There are 8 hidden switches. A switch that is on adds its own fixed numbers to the row, and there is some noise. The rows also spread widely along 11 directions, which tell nothing about the answers.
In the rows, zero is written as 128.
Known rows, each followed by its switches (1 for on, 0 for off):
[158 118 158  95 130 147 153 109 132 169 101 138 212 118 117 121 116 155
 124 166 149 157  80 123 117 107] : 0 0 1 1 1 0 0 0
[163 105 137 138 113 131 118 132 139 115 123 103 165  88 114 109 106  93
 153 138 102 114 128 140 123 109] : 0 0 0 1 0 0 1 0
[ 96  97 129 163 103 137 122 128 129 136 123 163 124 144 121 110 131 109
 126 179 131 148 153 139 145 193] : 0 1 0 0 0 1 1 0
[126 128 130 127  99 160 149 128 133 125 125 138 133 144 112 136 137 117
 148 144 107 120 157 143  87 100] : 0 0 0 0 1 1 1 1
[161 191 171 117 145 137 131 122 105 108 173  91  33 118 149 204 150  80
 113 122 201  92  79 162 119 140] : 0 1 0 0 1 1 0 0
[ 95  74 141 110  58 119 139 113 157 124  89 132 174 158  93 153 166 120
 135 152  56 148 149 174 129 200] : 0 1 0 1 0 0 1 0
[102 124 150  95 118 144 147 121 118 135 108 138 136 163 111 174 158 112
 124 107 120 108 104 132  92 126] : 1 0 0 1 1 0 0 0
[115 144 129 126 102 159 156 132 102 130 128 146 101 131 140 138 117 135
 141 180 156 130 119  95 103 123] : 0 0 0 0 0 0 0 1
[119 131 159  99 120 143 145 113 132 147  96 145 156 157 114 164 153 113
 112 123 133 118 119 137 113 140] : 0 1 0 0 1 0 1 0
[186 136 152  76  77 143 180 127 139 119  80 125 133  70 104 132  80 153
 160 191 163 118 124 105 100  71] : 0 0 1 0 1 0 0 0
[158 109 109 123 118 117 119  87 152 128 171  80 111 109 173 139 127 121
 118 129 113 131 171 128 175 130] : 0 0 1 0 1 0 0 1
[141 117 114 103 132 122 139  94 152 144 131 126 135 114 153 142 121 141
 111 130 131 124 173 118 166 111] : 0 1 1 0 0 0 0 0
[ 81 114 151 127 140 148 162 145 154 158 152 114 158 139 128 148 205 114
 156 123  85 104  62 169 125 105] : 0 1 0 0 0 1 1 0
[127 139 132  91 102 144 139 109 122 132  93 161 140 144 121 154 120 151
 111 145 160 127 174 113 106 117] : 0 1 0 0 0 0 0 0
[ 86  86 142 124 124 133 145 116 152 155 128 139 132 145 134 134 172 103
 131 131 105 111 118 142 171 169] : 0 1 1 0 1 1 1 0
[118  96 166  83  68 135 140 127 127 118 116 110 149 121 113 147 149 110
 151 135 113 105  78 140 100 144] : 1 0 1 1 0 1 0 0
[ 88 119 125  84 127 134 176 131 157 148  96 151 123 137 109 157 155 149
 144 117  98  87 154 137 138  89] : 0 1 1 0 1 0 0 0
[107 112 111 158 128 151 123 148 107 133 132 151 127 116 125  84 107 127
 156 166 129 131 132 109 123 122] : 0 0 0 1 0 0 0 1
[113 122 122 122 103 135 105 125 125 124 129 129 137 128 128 104 125 146
 128 128 136 115 160 139 125 136] : 0 0 0 0 0 1 0 1
[171 174 149  85 114 141 112 118 124 118 164  85  89  75 145 121 105 161
 146 169 206 107 113 152 114  99] : 0 0 1 1 1 1 0 1
[104 146 140 108 152 152 127 103  98 136 147 143  95 136 179 129 129 109
 119 110 189  76 113  76 142 116] : 0 0 0 1 1 1 0 1
[ 76  99 119 125 120 147 144 157 138 137 126 128 139 136 113 106 170 132
 168 111  71  81 122 130 119  92] : 0 0 0 0 1 0 0 1
[152 152 150  64  98 144 163 112 131 135  77 141 152 122 111 154 110 170
 129 147 159 126 139 131  97  93] : 0 1 0 0 1 0 0 1
[112 123 112 157 170 141 137 150 154 160 128 137 131 108 111  93 130 151
 163 155 112 133 127 174 157 116] : 0 1 0 1 1 0 1 1
[ 84  89 105 154 105 152 120 136 118 112 160 157  91 127 144  93 128 118
 154 177 120 107 184  94 137 126] : 0 1 0 1 0 1 0 0

New rows. What belongs after each?
[118 103 158 124 105 131 134  92 131 159 111 146 184 167 141 143 148 102
  94 133 140 155  87 127 133 184] : 1 0 0 0 0 1 1 0
[125 126 138 120 115 139 146 126 142 166 102 136 152 131 110 121 127 149
 133 167 135 155 103 159 135 165] : 0 0 1 0 1 0 1 1
[ 64 112 139 107 154 151 193 122 157 164 123 156 120 166 125 182 193 104
 146 109  85  95 109 153 143 114] : 0 1 1 1 1 1 1 0
[ 82 113 141  92 120 138 137 114 127 148 121 148 123 153 133 150 164 135
 122 139 134 113 122 124 144 160] : 0 1 1 1 1 0 0 0
[121 123 134  97 105 141 125 102 120 132 141 130 123 135 142 151 137 121
 117 125 143 119 148 126 129 133] : 0 1 1 0 0 1 0 1
[ 97 113 126 114 150 155 154 163 151 145 137 137 140 106  94 110 157 151
 177 134  98  91 123 168 116  55] : 0 1 1 1 1 1 0 0
[156 106 144 103 136 127 134 112 135 151 107 130 158 108 112 127 108 131
 127 140 141 138 110 141 141 129] : 1 1 1 1 1 0 0 0
[ 85 124 139 114 110 150 173 116 121 142  87 169 141 186 122 182 153  90
 115 118 110 115 134 103 104 139] : 0 0 0 0 0 0 1 0
[109 158 147  75  95 142 171 147 146 126 121  95  87 116 104 186 166 136
 166 140 110  94 102 184 101 113] : 0 1 1 0 0 0 1 1
[125 142 161  74 104 161 155 105 112 153 110 147 175 179 111 187 159 126
 100 129 138 138 107 118  71 116] : 0 0 1 0 1 0 0 0
[118 116 146 138 102 142 115 154 117 110 106 133 119 120  91 110 121  93
 161 144 116  96 129 144 103 149] : 0 0 0 1 1 0 1 0
[130 121 146 118 128 140 121 100 114 173 154 126 173 127 179 113 136 144
 101 175 185 157  73  87 150 152] : 0 0 1 0 0 0 0 0
[ 48 151 118 106 119 160 146 116 136 145 161 141  72 187 155 173 195 147
 127 135 120 105 162 130 124 133] : 0 1 0 0 1 0 1 1
[124 102 112 144 106 127 127 123 139 105 152 107  82 139 120 164 149  90
 137 116  66 119 183 163 140 151] : 0 1 0 0 1 0 0 1
[115 167 140 116 120 134 128 165  96 102  84 152  52  95 104 117  85 129
 158 159 202  72 122 126 113 143] : 0 0 0 1 0 0 0 0
[122 109 106 130 116 145 153  98 134 150 132 143 139 138 160 129 114 109
 127 147 112 135 171  82 146 108] : 0 0 1 0 0 0 1 1
[151  95 108 130 116 150 114 126 150 131 126 121 213 116  93 100 117 139
 153 133  62 150 186 162  91  69] : 0 1 0 1 0 0 1 1
[ 69  84 106 131  96 150 208 139 147 156  92 175 122 163  99 160 143 122
 160 173  60 153 150 138 124 140] : 1 1 1 0 0 0 1 1
[132  98 122 170 173 108 129 118 140 120 148 113  84 119 132 158 140  53
 128  90  85 105 141 158 194 162] : 0 1 0 1 1 0 0 0
[121 124 140  91 129 154 182 119 122 130  92 160 145 163 103 192 149  94
 127  88  94  90 153 107  83  64] : 0 1 0 0 1 0 0 0
[156 114 127 114 134 138 153 121 124 140 103 144 148 101 130 123  84 108
 135 126 150 111 130  82 120  69] : 1 0 1 0 0 0 0 0
[124 141 138  96 129 134 162 115 126 138  92 145 134 147 114 173 127 114
 118  83 134 108 125 148 105 103] : 1 0 0 0 0 1 0 1
[ 73  93 110 100  98 139 145 128 144 122 123 145 120 126 153 109 146 144
 154 124  98  62 187  72 141  76] : 0 1 0 0 0 0 0 0
[114 154 144 122 103 159  87  95  83 127 142 157 117 180 144 151 135  99
  84 134 188 136 160 118  91 182] : 0 1 0 0 0 1 1 1
[116 130 146 127 123 142 129 126 135 149 129 122 144 144 117 143 159 127
 129 139 119 142 108 169 127 158] : 0 1 0 0 1 0 1 1
[ 96 134 107  93  86 150 173 120 150 140 108 157  79 142 117 148 120 176
 158 196 131 145 186 144 115 124] : 1 1 1 1 1 0 1 1
[ 84 101 126 111  88 129 146 103 125 139  85 182 122 166 124 138 120 150
 116 167 141 157 161 134 138 196] : 1 1 0 1 0 1 0 1
[122 144 119 130 170 142 160  90 148 173 150 138 141 141 189 156 141 124
 107 125 149 122 124  89 165  86] : 0 0 0 0 0 0 1 0
[167 109 156 119 121 131 127 110 121 139 111 115 208 108 126 111 114 112
 119 117 135 131  84 131 121 118] : 0 0 0 0 0 1 0 1
[193 121 115 149  92 140  61 103 106 139 154 123 197 125 104  93  84 166
  99 209 156 243 174 174  92 180] : 0 0 1 1 0 0 0 1
[146 112 127 127 116 132 165 118 148 151  82 156 154 126  96 151 104 123
 124 171 119 167 155 154 137 148] : 0 1 1 0 0 0 1 0
[145 122 123  99  91 124 123  75 126 117  90 149 125 138 144 143  82  90
  95 102 153 110 203 101 148 157] : 0 0 1 0 0 1 1 1
[108 123 132 119 109 153 142 120 131 145 147 126 130 121 149 117 138 120
 143 147 135 115 119 113 130 116] : 0 0 1 0 0 1 1 1
[122 114 134 112  98 129 129 123 137 120 119 123 120 136 109 146 135 136
 136 139 114 124 143 155 114 139] : 1 0 0 1 1 0 0 0
[152 152 142 115 125 127  87 104 122 106 201  48  42 110 163 168 145  82
 132 113 144  99 118 167 145 164] : 1 1 1 1 1 0 1 1
[ 97 126 123  94 135 116  91  90 134 143 133 132 122 189 117 178 169 120
  74  43 123 117 183 192 135 175] : 1 1 1 0 1 1 0 1
[101 152 106 177 158 126  92 150 129 147 154 140  76 126 117 113 138 164
 118 179 169 165 142 202 161 197] : 0 1 0 0 0 0 0 0
[149 125 168  96  66 118 118 115 130  87  93 104 113 137  89 183 143  72
 120 108 105  99 151 174 108 186] : 0 1 0 0 1 0 1 0
[120 132 124 118 122 135  86 100 129 147 157 118 140 145 153 124 133 132
 102 125 157 132 150 124 126 139] : 1 0 1 0 0 0 1 0
[163 166 147 136 143 135 133 184 113 125  92 113 106  58  67 111  80 103
 176 135 160  94  75 185 103 115] : 0 0 1 0 0 0 1 1
[101 115 147 108 109 116 109 105 114 137 112 133 128 148 145 137 138 128
 102 128 159 126 105 124 148 199] : 1 0 0 1 0 0 0 0
[122 156 171  56  88 134 128 137 150 148 101  95 175 107 103 129 153 182
 144 143 157 105  69 176  96 120] : 0 0 1 0 0 0 1 0
[134 170 104 108 116 148 161  79 165 135 165 111  93 193 148 236 180 141
 103 129  91 164 207 183 101 102] : 0 0 0 0 1 0 1 1
[123 124 124 123  98 141 118 106 131 124 198  91 103 139 180 154 164 128
 123 154 127 132 129 108 120 119] : 1 0 0 0 0 0 0 0
[108 115 136 103 125 138 117  96 135 156 156 118 147 144 161 134 160 146
 111 144 141 132 114 118 151 145] : 0 0 1 1 1 0 0 0
[142 156 121 114 134 112  76  82 120 123 108 148 109 168 122 162 109 123
  60  79 174 129 222 153 139 177] : 0 0 0 0 1 0 0 0
[138 108 154 122  81 137 130 135 123 130 116 120 164 106 124 106 126 139
 141 180 141 135  91 117 115 140] : 0 0 0 0 0 0 0 0
[124 143 121 138 146 119 145  81 148 168 100 177 131 145 160 136 103 143
  82 159 194 160 158 129 183 177] : 0 0 0 0 0 1 1 0
[185 112 143 153 135 138 129 135 135 130 118 117 174  87 104 102  92  98
 153 160 121 142 112 145 122 107] : 0 0 0 1 1 0 1 0
[137 163 140  87 119 151 168 123 111 125 111 140  59 105 129 165 102 136
 147 174 183 109 124 117 123 119] : 0 1 1 1 1 0 0 1
[137 127 149 121 109 126 124  92  94 134 111 141 124 139 157 150 115  97
  91 140 172 140 114  96 151 196] : 0 1 0 0 0 0 0 1
[113  93 147  86  79 126 105  88 129 149 105 118 199 160 127 133 142 125
 103 115 108 150 124 137 121 189] : 1 0 1 1 0 0 1 1
[ 96 134 117 120 146 138 131 123 156 159 149 132 128 134 143 126 146 141
 129 116 138 110 137 150 141 104] : 1 0 1 0 0 1 1 0
[164 156 169  66  94 145 166 123 128 146  82 132 158 107  99 156 104 144
 135 171 176 133  86 138  74 103] : 1 1 1 0 0 0 1 0
[133 101 138 153 124 151 115 123 112 141 159 135 143 134 124 125 125  80
 129 166 135 157 113 140 112 154] : 1 1 1 1 0 1 1 0
[ 91 108 138 105 121 119 138 117 136 154 112 134 130 126 137 133 146 141
 117 143 141 118 113 132 177 179] : 0 1 1 0 0 0 0 0
[145 114 134 133 145 129 106 127 144 134 137 102 162  90 130  94 122 104
 145  98 118  95 123 153 147 101] : 0 1 0 0 0 1 1 1
[147 109 150  80  72 143 177 116 145 139  70 128 197 116 106 135 109 150
 158 169 109 148  98 132  89 101] : 1 0 0 1 0 0 1 1
[ 98  95 120 147 102 154 106 157 117 135 202 104 102  85 162  61 141 144
 176 204 142 115  99  88 136 114] : 1 1 1 0 0 0 0 0
[123  62 129 127  59 150 135 105 117 131 116 142 174 136 134 106 113  91
 139 175  89 146 162  74 129 156] : 0 1 1 0 0 0 1 1
[108  98 143 131 114 128 137 136 118 131  83 145 136 133  94 134 121  57
 136 103 104  92 122 122 134 168] : 0 0 1 0 0 0 1 0
[132 128 123  94  84 137 140 100 142 109 124 124 110 149 133 164 136 129
 121 115 114 113 193 140 113 116] : 0 0 0 0 1 1 0 1
[110 116 126 122  99 136 124 126 118 147 109 150 138 138 107 122 122 156
 120 176 141 166 142 149 132 184] : 0 1 1 0 0 0 0 1
[123 136 151  80  73 118 124 129 118 100  71 131 115 142  88 169 124 109
 119  92 131  93 146 149  85 154] : 1 0 0 0 0 0 0 0
[ 75  80 123 106 119 109 133 127 157 161  85 146 142 132 118  95 136 151
 134 116 114 100 134 128 181 164] : 1 0 1 0 1 0 0 0
[149  96 144 139  90 141  64  95 107 123 181  93 184 162 144 127 167  95
  93 125 108 154 139 120 103 162] : 0 0 0 0 1 0 0 0
[ 66 129 114 145 173 143 116 131 121 162 144 161 102 140 139 117 142 112
 128 131 147 107 133 127 160 150] : 0 1 1 1 0 0 1 0
[169  81 136 134 120 116 145 115 180 142 153  70 199  68 144  98 136 152
 162 154  77 153  84 178 167 101] : 0 0 0 1 0 1 0 1
[129  99 134 138 134 127 123 110 132 138 127 133 147 147 122 146 147  91
 106 108 105 130 147 138 148 154] : 0 1 0 0 1 0 0 0
[122 120 113 190 241 130 103 146 114 186 128 175 166 103 117  61  92 106
 114 106 175 135  96 147 179 125] : 0 0 1 1 0 1 0 0
[111 139 117 125 135 147 152 144 153 133 112 139 142 132  94 148 142 138
 154 134  89 120 158 173  94  80] : 0 0 0 1 0 0 1 0
[115 102 151 139 125 128 135 148 119 132 119 122 142 108 112 106 127 106
 156 132 125 117  56 155 129 153] : 1 0 0 1 0 1 0 1
[146 136 135  99 130 138  84  95 107 130 162  93 152 130 148 141 133 108
 106  87 138 115 134 124 114 116] : 0 0 1 1 0 0 0 1
[ 95 125 130 119 182 145 151 136 157 179 124 138 172 150 104 148 176 127
 127  90  92 112 115 175 136  92] : 0 1 1 0 1 0 1 0
[117 105 111 162 157 135 112 176 139 143 150 118 143  98  84  94 142 120
 162 124  83 116 133 177 127  96] : 0 1 1 0 0 0 0 0
[131 124 125  92 127 134 150 119 128 132 132 116 110 107 137 152 120 129
 144 124 131 108 126 130 130  96] : 1 1 1 1 0 0 0 1
[150 141 112 134 156 126 142 117 152 134 146 113  96 109 139 149 127 149
 131 136 131 133 159 161 163 108] : 0 1 0 0 1 0 0 1
[154  91 134 109  75 131 150 102 121 106 115 122 127 115 137 156 110  75
 132 142 110 113 155  79 128 127] : 0 0 1 0 0 0 0 0
[ 94 112 123 131 117 143 156 130 157 146 116 153 122 133 125 126 142 156
 151 194 119 139 147 147 146 145] : 0 1 0 1 1 0 1 0
[ 55  85 134  94  90 138 166 154 156 141 115 125 132 138 107 135 193 139
 170 126  61  75 109 139 131 115] : 0 0 1 0 1 0 0 0
[ 92 109 132 107  72 155 121 119 105  96 147 129  83 148 137 157 146  66
 142 141 106  83 174  86 107 146] : 0 1 1 1 0 0 1 0
[ 64 109 121 173 147 141  86 149 110 136 156 146 103 141 139  91 151  95
 136 140 127 108 136 126 153 178] : 0 1 0 1 0 0 1 0
[123 134 130 129 133 126 110 138 125 139 134 120 126 116 113 122 129 133
 127 134 145 123 121 158 134 145] : 0 0 1 0 0 0 0 0
